All rows are made from the same 4 directions, up to rounding. Whole rows:
(in the rows, 128 means zero)
[[135 109 127 125 114 140 123 102 119 150 115 127 127  95]
 [146 156  97  96  97 163  62  70 123 192 150 141 143 160]
 [125 127 137 139 144 115 155 158 131  98 127 133 122 113]
 [131 109 146 146 138 113 163 152 127 105 118 130 120  80]
 [138 136 168 167 144  81 167 186 148  96 151 120 130 119]
 [125  92 180 165 107  85 128 117 146 159 125  54 139 164]
 [152 163 119 126 135 132 132 150 129 119 157 172 130  96]
 [118 121 162 156 136  89 147 157 146 112 133  90 131 165]]

The start of a row, then its end:
[107 140  96 103 144 151 124 131 119] -> [103 117 148 120 151]
[122  78 143 132 102 130 117  80 121] -> [168  95  84 129 118]
[115 129 102 108 139 151 130 126 116] -> [110 112 149 119 120]
[102  87 145 143 145 113 169 148 124] -> [ 90  90 104 114 110]
[119 108 116 116 127 146 130 110 115] -> [128 104 131 121 107]
[100 168 111 122 172 118 152 192 137] -> [ 55 141 150 120 184]
[117 124 135 137 146 115 155 158 130] -> [ 94 121 128 121 124]
[165 136 150 145 104 116 113 116 137] -> [171 158 126 142 103]
[104 158 114 123 163 120 146 177 135] -> [ 70 137 143 121 177]
[127 115 114 118 134 147 143 125 113] -> [115 108 151 118  77]
[129 134 124 124 124 132 118 121 129] -> [136 133 128 131 139]
[124 104 110 117 141 152 159 131 106] -> [ 99  94 162 110  45]
[140 104 144 132  89 128  90  71 130] -> [196 126  86 142 144]
[147 126 140 136 114 124 122 117 130] -> [152 138 127 134 105]
[124 137 119 120 127 134 116 122 128] -> [132 132 129 130 150]
[103  88 177 166 130  79 152 146 146] -> [117 111  54 129 177]
[137 130 122 121 117 139 113 110 124] -> [148 131 134 131 120]
[125 104 126 125 125 137 136 114 118] -> [130 105 127 122  94]
[144 154  99 105 122 157 106 112 119] -> [143 142 167 130 111]
[126 188 135 142 161  94 142 201 154] -> [ 78 177 142 134 196]
[120 122 147 147 142 104 155 160 136] -> [100 127 116 125 131]
[143 147 148 150 140 102 151 170 141] -> [107 154 139 130 114]
[123 107 123 119 112 141 111  92 120] -> [154 110 112 128 129]
[126  68 137 129 104 141 129  79 111] -> [161  84 101 122  75]
[123 141 157 153 134  89 132 158 151] -> [120 151  95 137 190]
[ 77  82 105 110 154 149 162 130 106] -> [ 75  62 121 103 118]
[ 99 128 107 105 123 144  94  97 126] -> [141 115 102 131 208]
[128 170 124 135 166 113 163 199 138] -> [ 64 155 169 122 127]
[114 144 112 114 133 135 111 125 130] -> [124 132 126 130 179]
[ 88 124 110 113 148 134 132 137 125] -> [ 94 105 115 119 184]
[125 143  86  94 133 168 114 112 111] -> [124 120 169 121 112]
[172 149 173 167 112  87 129 149 152] -> [156 179 120 146 113]
[136 108 115 120 133 151 152 124 108] -> [115 104 164 115  38]
[132 159 137 139 137 107 128 158 144] -> [116 159 128 135 168]
[124 121 131 128 122 127 121 117 129] -> [138 123 114 130 141]
[121 151  95 106 150 152 137 147 117] -> [ 92 126 174 118 113]
[112 140 124 122 127 123 106 122 137] -> [134 135 105 134 203]
[158 171  86  93 109 172  79  90 117] -> [171 157 180 137 115]
[143 134 128 131 128 130 135 135 126] -> [127 136 148 127  91]
[160 122 199 182  98  66 121 132 161] -> [178 168  66 152 153]
